Each cloud of rows lies close to a flat space through zero, with a little noise off it, and is much wider in some directions of that space than in others. After each cloud: how many dimensions does that space have?
In the rows, zero is written as 100.

[95 92 106 87 65 96 81 111 121 136 88 95 107 109 91 80 126 93]
[90 110 100 104 106 107 104 95 91 96 101 100 102 100 103 94 106 98]
[104 91 110 103 87 95 87 103 102 104 102 95 93 106 93 98 115 100]
[104 106 94 87 106 105 109 95 108 96 102 102 96 100 110 99 66 110]
[97 88 104 115 101 100 98 104 91 94 96 101 105 98 91 106 119 92]
[103 88 101 109 103 97 100 104 96 94 97 103 104 96 93 109 108 95]
[106 78 110 102 93 106 102 101 106 87 93 100 98 103 92 100 88 105]
[96 116 89 98 126 111 121 90 91 81 106 105 100 94 114 105 70 107]
[106 111 86 96 127 103 118 93 97 84 105 107 100 91 113 112 63 108]
[97 108 104 103 101 100 96 97 92 100 106 97 95 102 102 96 109 101]
[102 97 101 90 77 91 85 108 116 128 95 96 103 105 95 92 117 96]
[125 78 107 92 92 93 97 102 116 90 105 99 85 101 98 112 68 113]
[81 96 108 121 86 96 84 110 86 119 91 97 114 103 83 92 171 77]
[75 109 105 105 93 115 101 98 91 107 91 98 111 106 96 79 128 92]
[98 113 93 97 116 106 112 93 95 90 105 104 99 97 110 102 79 105]
[83 107 105 104 90 106 94 99 95 111 95 95 105 106 96 84 128 93]
[101 106 96 90 101 101 102 100 107 105 100 101 100 100 105 97 87 104]
[121 89 98 97 105 89 99 103 106 90 107 101 90 95 101 118 76 107]
[122 81 110 98 73 75 71 112 113 119 106 94 88 104 89 109 123 98]
[99 94 101 115 111 99 103 100 87 88 100 102 104 95 95 110 111 94]
[78 104 108 103 93 118 105 97 95 101 91 97 109 107 96 79 116 95]
[88 90 108 104 84 106 95 105 103 110 87 98 110 105 90 87 125 91]
[104 85 111 104 79 91 82 108 105 111 99 95 97 105 88 99 125 96]
[117 96 102 89 96 92 96 100 111 98 107 99 88 100 104 107 76 110]
 | 5

[86 66 71 94 81 82 127 80 90 87 90 114 96 88 79 79 113 112]
[91 78 94 93 90 96 146 91 108 93 102 95 88 84 98 81 112 112]
[79 57 128 85 80 94 143 103 79 67 112 74 85 107 97 85 102 104]
[80 82 88 99 85 110 97 86 97 105 67 119 86 97 90 82 103 95]
[80 84 61 110 70 84 57 75 100 100 62 134 64 91 79 78 115 103]
[99 87 95 78 101 88 94 98 105 112 97 106 104 95 125 117 110 105]
[87 100 125 62 101 95 105 108 87 98 109 106 103 117 107 132 98 90]
[93 120 76 111 96 80 111 71 119 101 106 126 99 106 72 79 76 88]
[136 106 99 104 110 114 44 117 127 112 94 80 123 103 144 118 89 77]
[78 176 114 90 128 140 99 131 125 138 142 103 110 100 121 111 68 105]
[93 117 134 92 124 126 93 124 105 137 102 85 102 98 156 115 103 119]
[123 88 67 103 94 89 64 97 113 98 93 99 121 98 110 102 95 84]
[38 124 96 94 98 121 143 114 93 111 136 100 92 87 94 57 77 129]
[99 131 119 80 124 117 130 91 119 127 92 129 107 112 99 119 89 80]
[107 129 146 112 101 108 69 88 115 95 74 110 35 120 88 124 115 83]
[112 97 90 111 104 39 119 55 93 103 89 136 79 101 77 108 129 123]
[100 110 77 107 105 99 109 93 114 112 105 109 121 94 99 84 85 99]
[103 110 134 103 104 148 81 136 103 99 97 70 89 99 118 107 102 95]
[111 101 119 106 92 85 92 79 97 81 80 117 50 110 63 122 130 95]
[123 64 68 104 86 86 132 109 101 66 130 66 126 77 94 82 105 111]
[124 76 92 124 100 120 93 120 99 95 95 60 129 87 121 82 98 101]
[134 95 94 86 114 98 109 118 106 99 123 80 138 90 119 125 109 101]
[105 124 127 90 113 129 75 111 113 113 89 102 100 114 114 124 88 75]
[106 115 139 145 102 78 99 61 74 87 64 126 37 128 39 103 124 105]
 | 10

[118 135 74 136 93 134 113 97 104 73 90 76 114 102 119 123 146 90]
[101 116 105 125 115 111 100 105 95 100 79 55 111 86 87 122 109 125]
[113 93 89 80 93 95 97 69 112 50 66 79 162 97 104 91 114 154]
[88 83 108 101 108 58 85 112 115 106 81 158 103 109 101 104 107 101]
[91 53 103 92 81 50 84 105 131 103 71 117 89 107 74 102 103 93]
[108 107 108 85 95 103 84 109 77 123 119 113 107 94 105 112 73 62]
[130 125 88 92 105 109 103 103 150 80 117 71 132 103 131 92 84 119]
[62 87 117 97 98 96 100 89 85 107 87 84 107 73 62 107 116 111]
[102 114 92 110 115 122 103 109 103 87 100 89 105 95 110 115 112 123]
[109 103 111 71 114 155 82 138 58 140 138 58 73 63 91 149 38 78]
[98 132 88 105 83 101 84 106 86 108 102 116 88 65 141 115 60 86]
[122 122 82 119 90 100 104 96 100 86 108 115 111 123 128 87 111 82]
[121 72 100 79 108 100 91 123 111 93 114 88 115 114 64 111 96 95]
[63 69 98 81 92 120 88 100 92 106 119 89 95 83 104 107 108 109]
[84 89 97 75 103 114 94 128 116 104 126 94 75 67 88 117 68 106]
[114 71 100 139 98 67 100 111 110 93 66 81 102 139 49 107 149 88]
[114 105 85 105 101 91 101 107 101 92 96 122 77 109 117 89 80 109]
[100 132 89 146 111 105 81 116 88 103 80 84 111 91 147 129 105 125]
[95 92 107 124 88 93 128 68 119 103 74 56 86 117 72 82 143 95]
[83 115 133 144 129 65 92 135 54 137 104 96 89 90 45 100 74 94]
[114 87 83 96 103 99 99 103 108 78 96 106 93 116 114 91 96 126]
[90 113 82 83 85 112 102 107 110 88 136 101 81 71 116 86 60 105]
[64 121 93 118 103 141 124 88 86 91 100 96 79 75 102 111 142 111]
[96 95 93 109 84 104 108 95 82 107 57 126 52 90 91 131 119 73]
 | 12

[113 112 114 93 107 68 77 104 79 138 71 88 87 119 163 111 94 90]
[111 83 84 105 66 84 93 119 110 104 76 108 117 90 70 110 109 88]
[103 116 108 110 128 86 58 81 78 95 135 93 76 104 103 104 78 69]
[106 120 104 103 91 88 129 102 122 89 103 84 121 108 114 93 132 102]
[107 97 120 99 88 119 126 105 101 100 93 87 121 82 106 94 108 126]
[81 93 88 93 110 129 95 82 82 96 128 103 83 88 92 89 82 108]
[84 117 132 111 84 111 117 131 113 81 109 102 99 85 95 88 88 136]
[102 93 78 98 88 95 93 96 97 101 84 89 87 106 101 92 84 118]
[113 104 95 111 101 102 105 108 109 106 101 105 98 131 89 127 106 104]
[93 121 129 105 88 108 98 84 107 96 114 107 88 66 94 82 110 112]
[104 121 133 112 116 97 108 99 106 77 129 100 101 97 112 94 101 106]
[103 87 97 103 106 105 76 72 94 103 99 117 85 98 106 104 82 107]
[100 122 113 97 120 92 89 88 79 84 132 90 63 85 110 70 93 98]
[138 86 106 108 104 61 62 116 90 131 69 93 108 134 120 139 86 61]
[123 105 133 107 117 108 105 116 97 103 112 87 112 105 116 114 97 113]
[90 114 120 96 115 109 135 111 87 77 97 95 98 90 109 84 103 128]
[129 89 108 110 88 58 110 132 115 93 75 115 124 125 92 123 113 72]
[115 75 84 97 110 108 87 78 116 109 92 102 113 108 78 109 108 76]
[115 105 111 91 143 111 104 113 79 123 94 91 105 113 137 124 107 108]
[93 114 119 110 91 81 93 110 100 100 98 107 90 111 85 107 94 75]
[110 87 89 99 93 120 114 116 120 111 88 77 109 131 108 106 87 133]
[117 74 82 104 116 114 114 110 92 104 67 90 146 113 86 141 106 100]
[111 86 85 78 97 95 101 86 68 116 81 121 80 77 110 97 122 99]
[89 90 98 103 60 104 111 116 92 78 92 100 102 69 70 81 85 117]
 | 14

[85 122 109 109 102 118 108 78 80 118 109 116 72 92 72 112 118 107]
[101 106 98 101 100 101 100 92 94 101 102 101 94 97 90 103 103 102]
[98 100 101 95 100 100 94 96 98 97 96 97 99 96 94 101 101 101]
[115 83 89 75 100 85 65 99 107 71 82 69 117 89 94 95 83 96]
[108 109 101 102 101 99 98 85 91 100 100 97 94 93 80 103 103 104]
[93 105 77 111 97 106 104 103 101 97 120 107 82 106 119 108 102 95]
[107 75 117 81 101 87 89 120 119 91 74 86 138 104 112 85 85 98]
[96 123 93 114 100 110 109 81 83 111 115 111 73 96 83 110 113 104]
[101 103 91 104 100 100 101 99 99 98 107 100 93 101 104 103 100 99]
[125 94 102 97 101 82 96 101 103 92 89 84 121 97 92 91 91 100]
[94 105 83 111 99 106 106 106 103 98 117 108 87 109 121 106 101 97]
[115 91 106 82 102 89 81 94 102 87 81 79 118 90 82 93 91 101]
[99 90 111 96 100 96 104 112 109 103 91 99 116 106 110 94 96 99]
[93 88 102 101 98 99 109 121 115 102 101 105 111 113 128 95 96 96]
[96 96 72 112 96 99 109 122 113 93 122 107 94 117 145 102 95 92]
[96 110 66 129 96 102 126 114 106 104 136 117 79 119 142 108 103 93]
[104 106 98 116 100 98 122 107 101 111 113 113 96 110 112 99 104 99]
[74 152 120 143 103 131 150 68 65 155 132 152 45 100 63 121 141 114]
[107 87 90 97 98 91 98 115 113 90 99 92 113 107 123 95 90 95]
[111 78 126 83 100 85 95 118 117 96 73 86 142 103 105 83 88 101]
[107 89 98 80 101 95 75 94 102 83 84 80 110 90 88 96 91 99]
[99 74 122 78 100 94 88 117 118 92 73 88 133 102 110 87 90 98]
[104 80 92 91 97 90 91 120 117 86 95 90 119 108 127 92 86 94]
[73 101 109 98 100 118 100 100 98 108 101 113 88 101 103 105 108 102]
 | 4

[72 87 97 92 74 114 106 124 78 88 85 97 117 117 68 65 91 108]
[108 95 102 101 90 65 102 101 87 105 92 102 102 107 115 108 147 109]
[63 99 119 111 103 114 114 95 107 83 101 105 107 82 113 83 77 74]
[118 114 94 90 108 99 91 92 85 105 110 92 94 116 77 115 111 119]
[113 93 96 96 96 86 109 98 80 97 111 75 96 92 117 116 101 99]
[85 104 97 94 88 87 95 120 78 88 80 91 88 110 86 91 102 99]
[106 119 108 96 115 99 101 85 81 100 112 96 98 112 99 119 118 108]
[105 104 82 94 99 105 90 116 87 115 82 112 104 115 104 110 122 108]
[110 94 91 104 105 107 102 94 100 112 102 95 92 88 131 110 106 87]
[99 135 114 118 128 130 118 53 93 97 137 92 70 85 117 111 108 61]
[106 111 72 91 101 119 87 112 81 106 93 88 82 103 80 104 93 95]
[87 121 85 122 87 129 127 86 83 95 115 106 88 88 103 87 129 58]
[104 107 99 108 117 125 105 84 115 110 111 109 85 91 113 99 106 79]
[131 89 93 82 104 66 84 112 109 102 102 84 97 103 85 119 88 130]
[99 104 99 102 109 118 115 99 107 99 116 105 101 96 108 102 96 90]
[74 91 120 106 83 94 122 99 96 77 108 95 108 101 87 69 104 94]
[106 116 112 118 108 114 110 75 107 103 115 99 88 93 131 108 96 79]
[103 91 101 94 112 96 92 109 127 105 94 117 108 98 103 103 91 109]
[125 98 79 83 101 69 90 107 65 111 94 83 93 108 100 128 144 117]
[90 108 114 116 101 112 110 83 117 94 111 105 91 89 105 86 90 78]
[74 112 137 121 91 87 124 66 83 79 115 96 107 93 118 90 120 82]
[41 104 120 100 89 105 118 117 66 65 88 90 93 105 90 65 98 75]
[103 88 91 100 89 103 115 116 89 102 96 92 91 103 117 92 112 91]
[119 99 76 81 113 99 76 123 108 113 86 105 90 108 80 113 94 118]
 | 11
